Each new row is followed by its nearest point in the smallest flat space through zero that holds the last named rows.
(in the rows, 128 means zero)

j_532, 4 rows:
[[107  78 129 121 125  82 149 141]
 [ 88 105 158 135 135 145 136 150]
 [ 95 121 146 131  76 111 127 133]
 [125 112  75 101 156 149 136 101]]
New rows:
[143 119 119 135 126 150 126 178] => [129 128 141 135 142 136 128 138]
[155 111 188 110 102  99 141 142] => [135 122 162 145 111  87 130 151]
[153 119 130 102 131 131 176 115] => [137 118 112 121 142 119 134 123]
[176 115 148 137  62 125  89 145] => [144 156 148 142  83 101 115 130]
[ 84 122  71 143 139 111  66 120] => [114 119  99 111 118 133 131 110]
[151 133 152 123 134 116 104 166] => [147 137 155 144 136 114 126 145]

j_814 (4 x 8):
[[135  86 129 156  76  70 142 100]
 [116 120 110 119 166 126 158 177]
 [147 159 137  87 121  78 149 117]
 [105 111  82 146 135 105  75 169]]
New rows:
[139 136  97 133 120  95 148 130] => [130 123 120 122 123  91 139 135]
[139 119 120 124 148 112 127 176] => [119 124 108 122 148 113 134 163]
[ 91  93 155  87 153 139 135 186] => [116 122 114 122 164 139 151 170]

j_890:
[[ 82 143 129 129 144 126  96 123]
 [143 154 132  90 128 101  99 161]
 [121 204 122 146 203 136 103 148]
 [153 128  95 168 195 106 113 117]]
New rows:
[100 136 112 177 130  83 136  94] => [108 109 113 156 151 123 117 103]
[120 110 133 120 113 206 139 133] => [112 131 145 134 103 166 161 120]
[ 84 123 110 158 141 153 195 152] => [113 134 134 158 132 169 161 110]
[121 120 156 173 111 110 123  96] => [112 106 123 144 126 132 131 108]

j_318 (4 x 8):
[[121 112 139 131  93 105 137 119]
 [163 136  94 126 116  86 155 105]
 [133 161 137 106 141 117  70 147]
 [138 144 116 122  99 100 125  78]]
New rows:
[ 88 108  84 155 110 160 109  85] => [107 127 131 137 119 160 136  79]
[105 100 127 123 123 108 109 158] => [121 115 147 126 117 115 119 160]
[194 152  97 103 129  80  61 147] => [173 175 107  97 138  68  81 149]
[128  91 117 149 110 146  94 103] => [112 124 138 131 115 139 125 107]
[129 127 101 133 112 141 118 112] => [128 134 122 129 126 132 130 106]

j_309, 4 rows:
[[110 140 152 115 178 138 117 106]
 [122  52 165 134 123 129 107 118]
 [155 155 172 138 146 133 107 101]
 [101  61  82 133  98 129 188 104]]
New rows:
[147  84 115 161 124 120 120 101] => [138  90 139 142 108 128 137 107]
[101 171 165 157 131 103 107 134] => [139 158 148 126 143 128 104 134]
[119 159  83 130  99  95 153 101] => [133 154  88 133 109 127 169 119]
[166 172 103 155 134 159  90 102] => [158 178 139 138 128 129 125 116]
[ 97 166 123 123 142  99 113 144] => [116 159 118 113 148 128 117 151]
[103  90 120  92 144 111 170 156] => [ 89  94 101 111 136 129 141 142]

j_254 (4 x 8):
[[168 115 143  91  76 157 116 173]
 [141 161 134 119 149 124 121 143]
 [135 104 117 103 127 170 134 125]
 [158 173 170  88 102 167 121 137]]
New rows:
[135 134 112 177  99 107 147 141] => [121 119 130 152 109  93 124 136]
[ 97 136 109 116 137 152 141 112] => [117 125 122 123 146 150 137 103]
[128 135 182 113 116 160 160 107] => [126 146 158 112 105 163 135  97]
[168 130 129 136 137 115 132  61] => [112 138 135 135 135 132 136  98]
[142 135  89 138 126 129 160 108] => [119 118 117 132 141 132 133 117]
[132 137 137 121 116 122  91  98] => [125 141 143 130 117 128 129 117]

j_628 (4 x 8):
[[ 82 133 150 118  99 105 140 163]
 [111 155 179 155 110 108 131 122]
 [102 149 161  94  85  93 169 132]
 [127 151 171 119 103  67 118 108]]
New rows:
[146 129 137 109 129 133 133 152] => [126 125 122 117 125 128 135 131]
[170 127 131  93 132  98 111 136] => [148 122 117 100 127  95 111 113]
[130 168 120 141 147 138 108 121] => [137 131 133 149 139 135 116 118]

j_800:
[[135 151 135 114 108 114 120 113]
 [111 125 175 173 119 157 158 138]
 [144  89 140 113 118 140 115 152]
 [149 126 128 103 174 138 102 140]]
New rows:
[169 148  89 108 134  86 130 160] => [139 131  95  98 135 108 108 121]
[118  96  94  82 156 155 116  94] => [136 111  92 107 155 122 111 135]
[157 150  95 141 145 122 109 153] => [132 133 109 116 154 124 118 126]
[140 141 128 160 147 138 146 104] => [115 147 132 149 146 134 142 121]
[134 167  91 174 107  82 123 101] => [108 165  96 137 109  97 143  94]

j_567 (4 x 8):
[[125 120 122 142  84 117 111 122]
 [105 122 146 111  95  99  62 214]
 [ 87 146  85  62 104 148 101 157]
 [ 78 146 100 201 127 157 134 163]]
New rows:
[170 134 111  97 160 146 111 115] => [141 130 130  89 151 132 139 114]
[114 148 173 125 117 132 131 122] => [133 125 136 130 130 122 125 131]
[151 138 172 168 112 122 162 111] => [151 116 150 173 131 115 142 105]
[138 125 149 138  95  99 139 168] => [132 118 148 143 112 107 106 151]
[103 173 118 110 149 128 161 127] => [114 143 110 113 156 152 145 129]

j_944 (4 x 8):
[[173  65 100 157 149 129  98 163]
 [136  81 166 148 124 126 125 189]
 [104  91  88 110 152 108 110 138]
 [ 63 106 114 144  95 105 131 158]]
New rows:
[119 166 148 154 143  68 137 154] => [111 132 147 129 115 125 137 138]
[ 97  96  91 113 126 130 125 109] => [100 115  89 119 134 113 118 122]
[129 161 115 147 145 146 124  70] => [143 165 105 128 126 138 130  83]
[104 134 137 137 133 150 129 135] => [117 131 137 129 120 126 133 133]
[112 111 154 116 123 114  87 126] => [115 115 137 117 135 121 128 142]

j_20 (4 x 8):
[[ 97 160  69 117 113 170 158 112]
 [131 145 114 118 165 152 137 157]
 [123  70 125  88 141 143 118  74]
 [120  86 144 139 146 105 170 125]]
New rows:
[114 104 127 148 103 166 119 185] => [130 144 126 135 132 129 131 145]
[119  76 121 107 141 168  99  88] => [127  88 120  87 141 151 108  84]
[124 116 110 115  88 129 107 105] => [122 125 119 119  95 132 109  94]
[127 121 124 119 101 171 139 171] => [125 146 114 127 133 141 133 139]
[114 157 142 143 160 210 134 118] => [124 148 100 109 152 163 132 139]

j_477, 4 rows:
[[ 98 133 106 135 144 106 102 101]
 [152 147  96 154 134 135 119  94]
 [124 116  67 144 106  94 173 124]
 [ 46 130  88 163 149 122 143  72]]
New rows:
[ 61 125 126 128 125  61 169 139] => [ 59 100 108 117 121  84 156 140]
[147 139 125  99 134 116 119  93] => [141 136 120 129 133 121 106 119]
[125 124 146 117 157 113 122 195] => [125 114 155  99 122 114 119 162]
[130 143 149 112 119 141 148 142] => [133 123 149 122 122 144 143 144]

j_90:
[[121 145 158 179 119 117 126  84]
 [155 153 114 151 132 125 126  49]
 [127 130 147 145 169 138 108  82]
 [146 189 197 221 106 121  92  66]]
New rows:
[110 112 123 116 141 146 123  86] => [121 115 121 125 156 131 131  95]
[147  99 107 128 123 130 159 119] => [126 118 102 117 123 121 149 116]
[126 126 166 154 128 136 124 132] => [117 133 160 152 129 128 116 132]
[168 129 115 149 124 125 123 116] => [150 147 119 132 119 129 123 109]
[109 113 108 142 151 136 117 122] => [117 114 128 125 150 131 129 116]

j_994, 4 rows:
[[112 158 174 114 111 181 130 128]
 [ 92 157 189 167 140 181 183 142]
 [144 159 183 147 105 148 119 145]
 [134 178 109  92 105 151  94 110]]
New rows:
[ 88 155 134 155 132  90  96 137] => [139 146 122 148 129 117 128 132]
[156  90 156 162  93 166 119 148] => [142 110 180 138 113 130 121 146]
[129 108 166  88  85 130 116 108] => [133 106 160  90 105 145 101 128]
[ 94 115  91  96  94 150 120 140] => [112 121 110  88 126 144 120 111]
[100  88 121 170 137 101 137 156] => [126  91 129 159 149 101 154 140]
[169 128 113  98 164  83 120 139] => [149 114 100 127 128  93 110 127]

j_259, 4 rows:
[[ 99 137 124  82 169 135 147 156]
 [ 79 119 127 169 133 135 164 141]
 [140 136  74 137 154 183  94  83]
 [129 146 177 135 139 104 141 165]]
New rows:
[142  83  85 121 100 120 186 121] => [104  91 100 116  90 118 147 115]
[121 111 139 129 136  94 112 149] => [128 128 145 122 122 112 135 141]
[113 133 124 129 150  84 112  93] => [132 127 126 125 126 128 124 125]
[116 157 125 106  93 124 132 166] => [123 124 139 108 124 111 138 143]

j_250 (4 x 8):
[[140 127 140 140 113 136 146  89]
 [ 94  89  83 160 118  98 130 179]
 [112 154 106 133 131 134 100 119]
 [ 79 149  87 102 112 133 102 137]]
New rows:
[155  66  96 162 178 151 161 134] => [149  94 134 172 138 108 145 146]
[188 135 152 122 135 153  61 153] => [159 154 152 123 173 133  99 142]
[142 128 145 125  88 128  76 104] => [128 146 128 127 125 138 121 103]
[115 127 126  93 133 124  97 128] => [115 143 123 100 132 134 113 139]

j_53:
[[156 114  89 157 124 140 110 162]
 [118 158 103 146 111 171 101 124]
 [145 129 128 151 166 152 124 193]
 [103 139 120 152 176 121 101 141]]
New rows:
[126 140 124 136 135 142 108 110] => [115 142 119 135 128 138 114 119]
[114 115 148  72 140 141 157 130] => [126 131 167 102 130 127 157 127]
[126 165 126 141 147 122 125  71] => [ 96 146 127 127 130 123 113  93]
[128  99 124 104 137 136 101 136] => [132 122 123 132 132 122 126 134]
[167 126 111 139 135 132 132 129] => [147 116 114 136 121 130 127 144]

j_300, 4 rows:
[[120 169 104  71 135 134 176 184]
 [138 142 139 119 176 122 135 129]
 [ 91 178 161  86 101 156 114 139]
 [110 183 180 103  70 163 145 145]]
New rows:
[156 170 156 120 160 168  87 158] => [121 162 164 109 157 137 121 125]
[116  97 128  84 145  88 145 159] => [126 129  98 107 150 120 140 148]
[ 85 158 162 153 126 134  93 120] => [107 144 164 125 121 142  92 106]

j_594:
[[165 140  76 146 158 159 125 104]
 [136 127 147  93 175 130  84  85]
 [127 122 110 164 132 135 142 127]
 [120 154 141  86 160 146 107 110]]
New rows:
[121 121 150 123 111 164 132 113] => [117 134 135 123 132 131 129 129]
[134 121  98 124 118 119 170 183] => [134 137 108 137  91 130 156 161]
[ 90 128 194 168 130 174 109 193] => [ 67 134 162 144 127 129 150 146]
[128 140  90 144 171 127 149 155] => [127 142 102 150 140 151 143 127]

j_839 (4 x 8):
[[139  90 152 101 156 125  69 174]
 [157 119 115 126 168 110 151 113]
 [157 115 175  86  90 112 141 124]
 [176 157 133 182  93 169 127 113]]
New rows:
[165 137 116 102 156 165 110 163] => [155 114 133 135 151 136 100 145]
[159  93 152 148  88 156 157 128] => [165 135 152 134  95 139 134 119]
[106 128 114 152 167 115 171 161] => [109 128  98 134 163 117 140 121]

j_843 (4 x 8):
[[143 158 123  91 141 181 155 122]
 [156 133  88 126 179 118 133 105]
 [153 119 118 147 168 201 130 157]
 [125 110  98 157 137  99  95 164]]
New rows:
[115 129 101 142 154  93  82 122] => [131 119  97 143 144  85 108 133]
[158 110 113 147 137  93 112 136] => [133 113 108 150 146  98 111 130]
[117 101 107 139 118 149 170 171] => [126 125 126 135 126 154 120 159]

j_446, 4 rows:
[[125 182 156 134  91 143 112 195]
 [136  96 114 130 148 161 118 132]
 [131 132 128 144 138 104 145  93]
 [135 107 107 163 128  85 185 138]]
New rows:
[113 115  79 138 195 122 130 135] => [137  91 108 141 151 136 140 118]
[ 93 122 138 142  92 177 188 125] => [132 125 124 141 125 127 139 148]
[168  95 167  85 111 132  80  99] => [118 122 132  86 133 146  93 101]
[ 79  98 115  79 136  98 100 114] => [108 101 116  66 120 111 117 106]
